There are 8 hidden switches. A switch that is on adds its own fixed numbers to the row, and there is some noise. The rows also spread widely along 14 directions, which tell nothing about the answers.
(in the rows, 128 means zero)
Known rows, each followed by its switches (1 for on, 0 for off):
[109 166 101 150  94 147 152 103 127 128  94 149 165 131 126 172 183 122
 101 141 105 153 177 148 104 119 171 172 125 123] | 0 0 1 0 1 0 0 0
[101 152 123 167  94 168 144 110 144 141  91 139 125 108 106 164 155 153
 156  83 148 180 158  83 139  97 157 179 152 136] | 0 0 1 1 1 0 0 1
[109 107  96 143 114 120 158  96  90 178 110 143 136 112 151 120 143 100
 115 107 112 159 147 112 134  93 205 152  81 109] | 1 1 1 0 1 1 0 0
[168 147 139 125 115 109 144 188 149 138 114 135 142 114 133 134 122 151
 127 126 141 177 188 127 133 134 144 200 139 137] | 0 1 1 0 1 0 0 0
[128 124 103 114  97 142 178 173 158 134 111 140 113 146 194 154 193 157
 153 114 117 165 176 120  96 155 143 158  81 116] | 0 1 0 0 1 0 0 1
[129 188 186 194 148 101 123 165 155 172 131 114 205  78  97  95  95 206
  94  99 146 142 172 135 172 137 127 149 217  99] | 0 1 1 0 0 0 0 0
[130 131 110 144 152 136 128 113 132 117 110 144 173 140 156 203 153 110
 117 145 109 174 195 176 105 179 171 174  95  60] | 0 1 1 0 0 0 0 0
[139 162 123 140 130 126 141 142 152 133  99 145 172 131 143 185 137 143
 143 119 117 164 151 122 142 178 196 133 129  83] | 0 1 1 0 0 0 1 0
[111 187  93 137  92 165 136 100 130 152 116 160 152 142 139 191 189 106
  57 117  75 198 195 126 151 152 183 179 158 103] | 1 1 1 0 0 1 0 0
[120 143 165 175 146 189 125 122 183 141 112 162 161 123 100 145 123 101
 128  91 110 124 154 106 180 134 156 135 109 117] | 1 0 0 0 1 1 1 1
[153 140 132 111 155 116 116 128 150 100 101 153 152 137 123 162  98  94
 121 158 122 187 179 161 136 157 151 206 126 118] | 0 1 0 0 1 0 0 0
[ 98 101 140 129 179 149 148  60 114 133 121 162 147 138 188 141 108  51
 146 120  97 155 144 166 133 111 179 139  53  28] | 0 0 1 1 0 0 0 1
[134 118 113 156 140 116 151 100 131 147 117 136 120 135 133 132 105 126
 122  94 115 139 135 119 154 128 197 128 101 101] | 0 0 1 0 0 1 1 0
[102 113 152 145 129 143 148 147 182 115 109 130 142 122 158 119 147 154
 147 128 180 142 178 165  75 120  88 187 117 114] | 1 1 0 0 0 0 0 0
[121 140 130 134 141  99 155 123 128 137  94 133 165 124 127 134 119 122
 131 156 127 109 116 128 121 155 166 119 107 114] | 0 0 0 0 1 0 1 0
[ 98 139 122 161 111 139 153 143 143 177 104 124 131 130 131 129 159 145
 104  87 124 136 137  99 166 143 159 128 110 135] | 1 0 1 0 1 0 1 0
[125 129 149 150 138 136 187 124 135 163 138 138 135 121 162  92 115 112
 112 127 119  62 146 132 126 108 152  97  79  85] | 0 0 1 0 1 0 1 0
[ 90 142 138 146 109 125 166 154 135 181  91 139 152  97 123  99 122 140
 130 106 117  95 116  77 139 124 146 113 114 137] | 0 1 0 0 1 0 0 0
[131 149 121 124 127 124 140 138 153 140  93 127 125 120 117 160  99 155
 147 117 156 130 144  70 127 165 151 145 144 112] | 0 1 1 0 1 0 1 0
[135 136 133 104 129 149 139 123 134 140 101 144 125 117 121 169  92 105
 164 134 134 116 145  76 110 140 142 153 127  92] | 0 0 1 0 1 0 1 0
[ 46 150 129 118 109 156 146  74 150 155  93 145 113 127 136  95 120 144
 129  97 132 138 132  90 117  85  92 153 157 113] | 1 0 0 1 1 0 0 0
[151 143 121 107 118 121 192 157 131 151 135 144  96 137 194 141 146  97
 141 135 131 185 137 116 153 136 191 145 102 114] | 1 1 0 1 1 0 0 0
[ 97 150 136 101 123 159 171 107 136 167 143 158  70 157 178 117 118  64
  89  91  68 164 118  94 210 133 165 124 127 108] | 0 0 0 0 0 0 0 1
[127 140 116 136 121 133 162 123 172 122 100 153 137 144 139 122 108 145
 139 101 106 109 155 118 117 114 163 129  83 118] | 0 0 1 0 1 1 0 0
[ 88 136 133 109 108 152 152 136 128 164  82 143 122 108 119 151 138  90
 131 130 136 118 118  65 130 152 135 143 121 141] | 0 1 0 0 1 0 1 0
[116 148 158 114 154  72 143 181 141 170  86 139 172 107 136  95  83 136
 127  98 124 142 112  97 174 166 153 130 102 120] | 0 1 1 1 0 1 0 0
[ 89 105 116 133 145  79 130  99  97 140  53 136 195  96 120 140 121 133
 170 127 146 150 110 115  91 130 170 160  78 100] | 0 0 1 1 0 1 0 1
[137 152 102 141 123 159 122 111 158 103  92 148 157 130 116 228 141 135
 134 143 126 150 198 107  88 184 154 187 132  77] | 0 1 1 0 0 0 0 1
[148 143 131 127 142 149 130 108 140 130 115 162 140 132 127 164 111  95
 140 131 101 156 169 133 137 129 160 164 120  89] | 0 0 0 1 1 0 1 0

New rows. What belongs after each?
[182 152 140 112 117 131 122 180 109 152 117 162 222  81 150 178 172 144
 161 144  98 185 229 135  75 136 151 207 130  62] | 0 1 1 0 1 1 0 1
[120 120 129 184 151 112 137  79 138 127 114 136 159 125 118 101 110 146
 120 114 129 143 152 178 136  94 171 147 121 108] | 0 0 0 0 1 0 1 0
[137 112 102 134 101 118 143 149 142 160  85 154 124 115 110 127  97 125
 121  88 106 138 147  62 157 128 179 170  85 142] | 0 1 1 0 0 0 0 1
[113 136 128 161 127 135 124 181 147 156  90 119 174 116 120 183 174 157
 141 127 134 150 159 118 120 193 127 157 118 124] | 1 0 0 0 1 0 0 0
[ 99  93 115 195 144 120 138  80 138 142 113 127 125 122 129 106 107 172
 141  83 135 148 155 155 122  88 152 153 111  97] | 0 0 0 1 0 0 0 0
[179 139 126 193 162  96 159 111 134 106 152 111 136 131 131 150 113 154
 112 163 155 141 176 187 125 141 184 150 144  97] | 0 0 0 0 1 0 0 0
[131 148  97 126 109 111 155 112 145 138 104 131 114 136 134 132 100 177
 143 105 120 141 147  88 120 119 166 145 143 110] | 0 0 1 0 1 0 0 0
[125 138 174 115 154 141 130 147 135 148 117 133 128  95 119 142  90 100
 135 120 163 144 156  79 149 150 117 175 145 111] | 0 1 1 0 1 1 0 1
[ 97 138 142 122 116 133 183 114 123 171 109 137 116 103 156 117 126 104
 133 122 167 122 107  66 137 119 162 128 118  98] | 1 1 1 1 0 0 1 1
[132 139 171 135 137  90 168 158 154 150 121 128 153 115 156  66  93 156
 135 108 144 119 125 143 142 106 143 129 125 107] | 0 0 1 0 0 0 1 0
[153 129 156 145 131 140 146 132  95 157 129 147 149  88 118 146 119  68
 135 135 130 164 156 121 157  92 183 186 126 112] | 0 0 1 0 1 0 0 1
[ 87 137 139 178 143 138 141 115 141 134  94 116 163 127 126 176 160 129
 121 122 155 134 134 147 132 175 154 131 117 104] | 0 0 1 0 0 0 1 0
[ 80 120 117 114 147  80 114 140 167 169  72 116 130 138 118  80  79 181
  90  80 137 119 131  72 159 178 104 142 105 129] | 1 1 1 0 1 0 1 0
[106 109 110 173 128 125 162  81 135 143 106 140 130 115 127 112  97 143
 155  97 120 102 117 112 114  87 184 111 102 105] | 0 0 0 0 0 1 0 0
[124 131 117 135 137 162 126 101 136 126 119 147 128 138 135 180 133 108
 135 130 107 169 182 142 116 136 144 179 130  89] | 0 0 0 0 1 0 0 0
[100 180 162 164 115 162 161 161 170 153 109 132 140 136 127 141 163 126
 101  91 129 144 137 119 194 153 157 125 136 153] | 0 0 1 0 1 0 1 0
[ 78 147 152 150 136 131 136  77  98 178 112 125 150  90 112 121 114 123
 105 113 138 125 121  90 150 122 142 135 174  81] | 0 0 1 0 0 0 1 1
[124 209 163 138 117 157 172 134 160 154 162 159 165 137 177 119 169 119
  66 146  86 144 188 176 144 127 124 142 165  75] | 1 0 0 1 0 0 0 0
[132 131 139 149 158  96 137 101 128 133 116 132 168 121 128 109 103 143
 123 142 129 131 150 167 121 125 153 144 130  90] | 0 0 0 0 1 0 1 0
[180 176 136 159 132 132 191 132 160 105 134 141 133 138 128 171 117 102
 115 167 140 102 145 121 152 155 211 121 112 117] | 0 0 1 0 1 0 0 1
[109 170 169 140 127 167 193 141 202 126 135 133 102 149 164 117 135 152
 142 106 147  91 129 101 146 145 124  89 134 113] | 0 0 0 0 1 0 1 1
[106 120 149 102 115 142 156 166 163 178 123 136  91 117 181  95 126 175
 161  62 132 158 154  73 130 128  89 151 130  90] | 0 1 0 1 0 0 1 1
[178 151 154  83 122 156 176 160 146 137 150 176 124 139 186 134 145  79
 125 156  87 134 196 140 115 126 130 167  88  79] | 0 0 0 1 1 0 1 1
[135 121 111 164 122 107 167 136 166 154 123 126 103 134 131  93 114 161
  88 100 138 105 147 106 145 139 160 128 102 139] | 1 1 0 0 0 1 1 0
[120 140 165 134 146 159 151 132 187 116 112 148 143 127 152 146 111 129
 175 106 146 145 138 117 136 145 146 134 130  84] | 0 1 0 0 0 0 1 1
[166 164 143 135 125 142 145 129 173 133 142 161 142 126 127 109  87 142
 125 123 105 123 182 121 131  98 141 159 151 105] | 1 0 0 0 1 1 0 0
[125 182 153 152 148 148 151  83 163 120 126 141 155 131 118 155  93 116
  98 151 133  90 154 132 132 148 151 122 165  70] | 0 0 1 0 0 0 1 0
[130 163 123 148 116 130 204 124 143 158 163 129  82 150 191 120 155 136
 106  99 112 162 119 109 186 136 204  95 143 107] | 1 0 0 0 0 1 0 1
[153 133 161 180 146 155 140 137 158 138 135 142 139 115 104 156 113  97
 126 119 145 141 146 131 171 137 175 149 132 123] | 1 0 0 0 0 1 1 0
[103 180 147 132 121 107 174 123 114 151 112 120 145 118 137 125 162 124
  94 143 155 137 121 124 141 141 159 132 158 138] | 0 0 1 0 1 1 1 0
[124 145 140 164 123 168 153 139 142 157 138 126 106 116 144 157 141 135
 129  88 140 172 178 107 161 128 160 157 149 108] | 0 1 1 0 1 0 0 0
[107 117  78 148 126 114 147  69 140 131  89 143 118 143 128 127 110 163
 136 104 107 135 145 102 114 116 168 141  90 103] | 0 0 0 1 1 0 0 1
[177 126  96 123 110 139 193  87 114 146 148 154  93 123 174 141  93 113
 161 127 116 119 157  90 107  79 225 121 107  58] | 0 1 1 0 1 0 1 0
[ 87 173 170 131 153 148 125  57 113 138 125 155 194 116 146 131 136  86
  96 131 104 184 158 178 153 103 151 168 176  50] | 0 0 1 0 0 0 1 1
[128 144 172 170 132 135 135 193 160 169 107 126 189  96 105 136 145 157
 104 118 135  79 171 111 130 179 100 142 113 110] | 0 0 1 0 0 0 1 1
[139 152 153 166 137  72 135 176 115 168  87 120 201  79  75 118 113 147
  92 160 155 100 151 121 131 153 131 168 122 147] | 0 0 1 1 1 0 0 0
[ 96 157 130 137 149 108 139  84  85 156 114 123 163 124 142 145 156 104
  81 144 123 174 140 159 153 149 170 150 151  88] | 0 0 1 0 1 0 1 0
[106 162 147 118 118 180 161 121 152 138 124 160 132 125 156 167 143  69
 121 147 125 144 148 117 131 140 146 152 142  94] | 1 1 0 0 0 0 0 0
[119 157 144 148 121 175 139 134 163 160 149 124  69 129 126 162 127 139
  94  91 138 163 174  86 174 168 117 157 200 113] | 0 1 0 0 0 0 1 0
[ 92 185 147 107 128 124 124 133 176 134  90 150 176 129 136 105 124 173
 114 101 100 177 160 117 149 144 109 167 175 112] | 0 1 0 0 1 0 0 1
[137 198 136 141 126 115 123 106 128 146 109 165 206 117 108 136 136 110
  55 134  80 172 179 156 167 135 188 170 169 105] | 0 1 1 0 0 1 1 0
[129 149 178 140 128 125 176 180 176 163 134 140 142 118 161  72 148 133
  79 108 149 109 172 130 149 135 109 148  89 125] | 1 1 1 1 0 1 1 1
[152 127 148 147 145 129 140 119 112 158 139 137 147 101 133 132 129 118
 138 125 134 158 152 119 146 120 170 153 136  91] | 1 0 0 0 1 1 1 1
[112 146 138 145 151 129 128 108 153 124 124 126 120 139 127 130 119 147
 105 112 133 165 171 148 142 140 118 171 160 122] | 0 0 0 0 1 1 0 0
[107 139 152 200 163 169 122 118 195 106  92 147 165 135  95 175 115 105
 101 113 146 127 188 160 151 165 140 166  89 116] | 0 1 1 1 0 0 0 0
[172 122 148  89 133 107 131 152  80 169 121 143 162  62 146 142  88 126
 201 135 140 186 161  80 105  99 160 196 159  57] | 0 1 1 0 1 0 0 1
[144 138 189 135 131 138 151 170 162 144 109 153 178  98 111  94 109 107
 119 141 139  71 170 124 120 110 106 164  91 125] | 0 0 1 0 1 0 1 1
[146 144 119 169 121 116 147 145 161 143 122 140 143 133 127 127 126 170
 110  98  93 150 161 126 162 143 170 145 127 117] | 0 0 0 0 0 0 0 1
[121 213 146 157 130 126 180  56 183  94 141 147 154 152 131  77  99 148
  44 159 125  84 183 185 123  82 135 139 173 104] | 0 0 1 0 1 0 0 0
[134 171 139 143 138 138 137 118 162 129 106 156 170 127 107 140 105 124
  92 145 107 100 192 136 118 134 124 164 118  98] | 0 0 1 1 1 0 0 0
[139 146  94 154 122  99 179 121 163 101 111 118 123 147 177 150 150 208
 185 102 154 209 133 133 130 138 216 129 137 110] | 0 1 0 0 1 0 0 1
[ 99 163 125 184 140 105 150  99 131 153 112  98 144 108 109 136 128 206
 118  98 157 127 132  87 147 154 163 109 175 106] | 0 0 1 0 1 1 0 1
[101 177 169 143 156 146 177 132 179 128 127 130 121 162 165 128 124 107
 108 108 137 131 117 140 198 167 164  90 122 114] | 0 0 1 0 1 0 1 0
[124 154 110 143  88 104 166 125 119 170 100 145 170 103 122 112 125 142
 108 136 112 110 130  97 116  99 181 141 128 116] | 1 0 1 0 0 0 0 0
[ 85 171 126 126 146 132 126  98 162 104  72 132 137 151 112 181 128 114
 120 128 148 190 115 119 172 192 167 150 158 141] | 0 1 0 0 1 0 1 0
[127 132 159 138 141 123 166 150 126 168 130 130 128  99 153 108 102 124
 148  91 141 146 133  97 162 116 173 126 122 107] | 0 1 1 0 1 1 0 0
[ 61 175 136 132 108 175 127  99 156 151  94 154 149 117 126 149 158 146
 119  78 102 178 152  87 146 137 126 155 183 108] | 0 1 0 0 0 1 0 1
[170 131  83 157 127  85 128  76 105 119 103 143 174 120 107 161 118 145
 115 150 113 166 170 147 109 123 216 184 124  84] | 0 0 1 0 0 0 1 1
[158  98 116 187 153 119 133 129 155 138 119 132 149 125 106 134  93 142
 119 132 126  94 175 139 119 138 156 151  77 107] | 1 0 0 0 1 0 0 0
[124 182 146 115 117 121 166 114 162 127 109 156 142 125 132 107  95 134
 112 133 127 121 146 108 128 111 133 157 148 105] | 0 0 1 1 0 0 0 1
[106 179 176 141 131 156 180 153 169 140 134 145 136 143 165 115 169  89
  76 132 125 139 154 165 178 151 138 129 127 139] | 0 1 0 0 1 0 1 0
[117 117 124 177 124 158 119  88 151 137  91 143 180 102 100 146 124 163
 163 105 144 113 174 106  89  93 148 162 113  80] | 1 0 1 0 1 0 1 1
[137 134 123 131 144 111 153 165 193 125 110 119  86 175 135 132 119 142
  94 112 141 137 134 101 186 208 141 137  91 157] | 1 0 0 0 1 0 1 1
[106 168 109  95 121 114 161  85 130 157 120 133 105 138 159 110 116 169
 109 110 116 123 158  86 107 127 126 128 154  78] | 0 0 1 1 1 1 1 0
[133 156 129 133 136 138 113 107 191  91  70 154 187 129  94 162 103 143
 143 137 155 142 170 111 112 148 147 184 126 109] | 1 1 1 0 1 0 1 1
[132 148 116  68 109 115 139 140 131 145  86 172 126 132 129 122  98  72
  94 123  85 173 148  81 172 131 166 197 103 145] | 0 1 1 0 1 0 0 1
[120 155 127 156 117 107 206 162 130 185 148  83  74 124 177 117 132 204
 145  80 159 127 106  64 165 154 173  71 162 107] | 0 0 1 0 1 0 0 0
[116 142 100 144  95 144 146 119 107 156  93 154 162 117 150 176 189 113
 137  90  98 216 154 129 145 121 225 165 116 114] | 0 1 1 0 0 1 1 0
[116 123 155 150 150 153 150 122 138 153 121 131 128 113 144 136 118 115
 145  95 147 144 147 104 161 134 161 135 111  88] | 0 1 1 0 1 0 1 1
[132 175 149 115 119 119 152 116 159 125 110 152 150 130 128  97  96 138
 124 123 129 149 149 132 141  89 150 166 161 122] | 0 0 1 0 1 0 1 0
[116 158 136 177 136 154 170 100 191 114 139 136 108 167 150 129 142 145
  94  96 115 139 150 151 175 146 167 115 127 110] | 0 0 0 0 0 0 1 1
[140 163 153 129 142 149 141 114 210  98 103 176 146 158 125 120  55 109
 142  93  99 142 140 133 178 111 176 141 119 106] | 0 0 1 0 0 0 1 0
[123 152 155 132 124 116 161 116 134 147 118 138 145 110 130 103 100 124
 117 133 143 114 133 125 128 105 145 146 150 104] | 0 0 1 0 0 0 1 0
[ 94 136 127 205 157 158 132  49  76 182 155 133 164 114 151 145 158 106
  85  93  76 184 180 182 179  96 203 134 141  42] | 0 0 1 0 1 0 0 0
[155 164 141 172 146 121 144 161 168 133 105 143 197 125 109 157 113 139
 131 149 111 102 143 131 145 171 180 115 109 107] | 1 0 0 0 1 0 0 0
[216 186 128 163 102  87 178 164 152 154 147 146 150 108 130  91 100 197
 112 117 124 144 192 121 153  92 200 150 158 113] | 0 1 1 1 1 0 1 0
[113 160 118 146  94 127 147 119 155 159  85 149 169 104 102 107  93 174
 145 104 120 100 134  67 116  87 156 136 142 117] | 1 0 1 0 1 0 0 0
[147 157 133 175 154 130 153  85 163 108 137 118 128 127 119 147  78 171
 135 132 161 112 168 131 117 124 156 134 168  76] | 0 0 1 0 1 0 0 0
[140 136 118 126 139 144 141  84 127 144 146 140  86 144 154 153 112 113
  99 119 118 163 188 133 133 130 141 174 143  64] | 0 0 1 1 0 0 1 0
[140 170 144 120 123 158 165  99 132 134 139 154 136 114 163 146 138 119
 144 149 135 159 180 137 102 103 150 159 169  67] | 0 1 0 1 1 0 1 0
[142 152 148 136 134 122 149 155 159 134  89 153 170 118 129 135 124 127
 144 114 139 157 151 113 156 139 173 158  94 119] | 0 1 1 1 1 0 1 1
[119 139 139 113 148 119 163 123 152 145 121 129 116 125 168 117  83 144
 159 106 156 141 122  74 147 137 161 122 128  75] | 1 1 1 0 1 0 0 1
[116 168 152 173 137 158 143 121 172 122 103 138 164 128  82 159 136 110
  77 163 136  70 163 137 128 170 122 138 130 138] | 0 0 0 0 1 0 1 0
[187 168 141  90 140 107 174 110 118 116 125 160 146 120 135 150  87  70
 135 185 129 113 131 101 126 132 204 139 123  91] | 0 0 1 0 1 1 1 1
